The rows are grouped in 2 different ways at once. Each group adds its own fixed numbers to the row, and there is some noise. The rows also spread widely along 3 directions, which tell nothing about the answers.
Known rows, each followed by its group in each grouping:
-110  -53  -51  -294  207  224  -158  -85  -33  -273  178  222  -138  -80  -269  -140  184  -8  38  174 -> Z601 Q
140  11  66  -404  124  193  72  13  6  -215  191  192  -96  -101  -263  -83  156  57  143  216 -> Z601 G
-276  -141  -62  -328  -48  231  -199  14  -110  -142  162  273  -79  -70  -47  -302  195  128  83  317 -> Z496 J
110  -76  -72  -554  16  215  111  -20  50  -85  235  249  -74  -136  -138  -188  -25  55  313  323 -> Z336 G
29  -271  48  -501  149  129  -206  68  -8  -309  214  -25  -146  -39  -230  -333  -4  -42  162  211 -> Z496 Q
-153  -104  -63  -314  -46  288  -76  -137  -121  -131  111  424  -140  -126  -183  -219  194  118  98  170 -> Z336 J
-72  -42  -21  -408  6  272  -23  -133  -152  -143  82  402  -161  -116  -249  -175  249  87  102  110 -> Z336 J
55  -217  -33  -564  168  163  -49  76  -65  -360  255  -81  -131  -55  -298  -233  -137  -19  287  283 -> Z601 Q
242  -158  105  -591  145  97  76  10  43  -180  191  219  -123  -93  -328  -213  23  -28  201  141 -> Z336 G
-133  -99  -201  -587  -140  384  101  -16  -172  -36  250  266  -152  -145  -107  -179  -119  78  473  347 -> Z336 J
-64  -229  -79  -563  24  169  -52  136  37  -142  286  -13  -6  -70  33  -343  -124  34  431  491 -> Z496 G
235  -160  82  -542  119  135  83  19  35  -157  156  221  -93  -123  -321  -171  0  25  263  169 -> Z336 G
-197  -227  -6  -443  -25  157  -175  43  -101  -236  185  112  -63  -33  -112  -415  103  101  125  303 -> Z496 J
-152  -190  -120  -370  111  213  -262  12  29  -208  197  137  -122  -5  -91  -299  93  -24  191  300 -> Z496 Q
68  -54  -12  -394  35  244  -49  -7  -97  -189  201  277  -201  -98  -267  -56  211  -50  217  161 -> Z496 Q

New rows, each followed by its group in each grouping:
-1  74  -70  -258  125  325  -34  -97  -125  -202  176  337  -174  -102  -325  53  253  43  156  134 -> Z601 Q
38  -49  -88  -417  100  279  12  -87  -59  -158  134  341  -198  -122  -295  -103  126  -36  221  118 -> Z336 Q
23  -213  134  -509  32  105  -26  -18  -127  -221  117  270  -160  -95  -403  -320  162  45  101  49 -> Z336 J
-124  -146  -117  -313  153  193  -205  -164  41  -205  135  290  -146  -80  -210  -279  168  6  36  146 -> Z336 Q
-212  -227  -269  -458  43  288  -171  -117  7  -151  203  118  -108  -125  -51  -318  -129  -31  308  357 -> Z336 Q
100  -56  -21  -474  153  247  5  11  -109  -281  221  112  -159  -67  -344  -69  66  -54  226  187 -> Z601 Q
-154  -160  -130  -432  36  283  -155  44  -30  -134  231  159  -149  -61  -57  -215  23  4  303  410 -> Z496 Q
-113  -248  132  -390  50  107  -202  33  -125  -272  143  174  -71  15  -229  -399  206  104  -5  171 -> Z496 J
-182  -207  -61  -258  130  160  -301  -63  4  -257  141  184  -95  3  -151  -337  238  2  -14  247 -> Z496 Q
142  -43  129  -406  185  114  39  -3  41  -250  182  203  -67  -84  -337  -142  200  52  96  178 -> Z601 G
43  -54  -9  -409  148  211  -61  -35  -50  -303  169  156  -171  -86  -346  -85  98  3  181  147 -> Z601 Q
-152  -128  22  -333  -25  254  -120  6  -108  -160  165  306  -97  -85  -124  -201  251  136  90  209 -> Z496 J
-25  -40  -216  -397  42  348  -20  -144  -77  -90  192  344  -187  -139  -201  -77  43  -52  305  210 -> Z336 Q
96  -137  -3  -444  169  189  -35  -115  -7  -236  141  270  -192  -52  -357  -174  136  -44  137  82 -> Z336 Q
14  -82  52  -305  186  122  -118  -14  42  -261  182  163  -45  -66  -241  -236  206  61  -6  230 -> Z601 G
-16  -273  139  -537  85  65  -129  -75  -115  -313  103  147  -129  -56  -361  -463  60  46  28  100 -> Z336 J
-193  -177  30  -425  14  180  -138  -7  -85  -349  169  40  -73  -57  -215  -326  31  119  82  286 -> Z601 J
-93  -103  -191  -438  91  241  -105  11  -54  -269  254  89  -138  -87  -150  -154  -81  5  289  342 -> Z601 Q
-123  -65  -147  -386  -16  340  -92  1  -52  -100  225  261  -156  -95  -69  -104  92  -16  318  350 -> Z496 Q
-61  -54  -242  -524  -2  387  73  -122  -43  -110  235  279  -175  -149  -151  -89  -88  -27  430  282 -> Z336 Q
27  -40  -158  -515  -88  308  81  63  -6  11  296  200  -68  -122  21  -96  -48  75  474  486 -> Z496 G
-72  -45  -117  -378  110  259  -117  -44  -36  -218  219  144  -134  -59  -225  -125  22  8  203  308 -> Z601 Q
-38  -59  -141  -466  8  263  54  -96  60  -42  222  268  -42  -151  -47  -198  -15  54  338  378 -> Z336 G
-150  -185  -35  -232  160  158  -332  -52  36  -265  109  231  -108  -23  -153  -302  257  8  -49  196 -> Z496 Q
41  11  58  -290  127  187  -71  -53  50  -223  168  264  -58  -89  -187  -131  248  99  18  205 -> Z601 G
-39  6  -156  -391  71  329  16  -32  -104  -234  230  167  -158  -134  -243  -35  76  8  246  295 -> Z601 Q
-16  -291  33  -490  106  127  -223  24  -4  -284  213  -7  -110  -19  -234  -376  -34  -83  224  270 -> Z496 Q
156  -201  174  -538  235  -17  -88  111  65  -344  253  -84  -37  -29  -364  -345  -62  36  119  235 -> Z601 G
28  -72  -124  -418  98  269  -8  -130  -49  -145  146  325  -184  -106  -273  -104  97  -41  242  121 -> Z336 Q
-64  -47  107  -270  -16  252  -71  -19  -136  -170  144  349  -151  -87  -234  -129  367  147  33  61 -> Z496 J
-114  -70  -146  -369  -15  296  -52  2  -63  -129  253  220  -147  -111  -85  -78  107  3  342  342 -> Z496 Q
9  -85  -9  -526  -103  306  78  114  -187  -68  260  219  -132  -103  -185  -133  74  92  364  280 -> Z496 J
35  -237  3  -506  151  45  -114  -36  112  -181  164  138  -55  -68  -174  -391  4  -14  159  273 -> Z336 G
-10  40  26  -299  164  143  -51  -57  43  -248  167  216  -78  -81  -239  -137  215  98  18  218 -> Z601 G
-266  -141  -112  -451  -2  266  -106  -12  -136  -250  224  45  -84  -108  -108  -259  -13  103  197  377 -> Z601 J
-137  -140  -132  -524  -92  295  -6  -38  -144  -92  189  194  -111  -163  -116  -296  -29  62  325  311 -> Z336 J
-84  -87  68  -404  27  182  -85  13  -145  -306  172  90  -104  -64  -321  -268  111  91  66  202 -> Z601 J
137  -157  210  -482  -23  178  79  128  -181  -176  159  236  -192  -68  -344  -138  208  86  194  93 -> Z496 J
-76  -195  -170  -586  67  252  -72  -69  -30  -178  223  111  -136  -108  -157  -246  -163  -59  345  329 -> Z336 Q
22  -47  38  -312  149  175  -28  -61  27  -233  157  244  -71  -80  -227  -119  277  77  19  222 -> Z601 G
11  -105  -22  -555  -53  302  133  109  -214  -245  293  77  -111  -109  -270  -109  -115  108  399  280 -> Z601 J
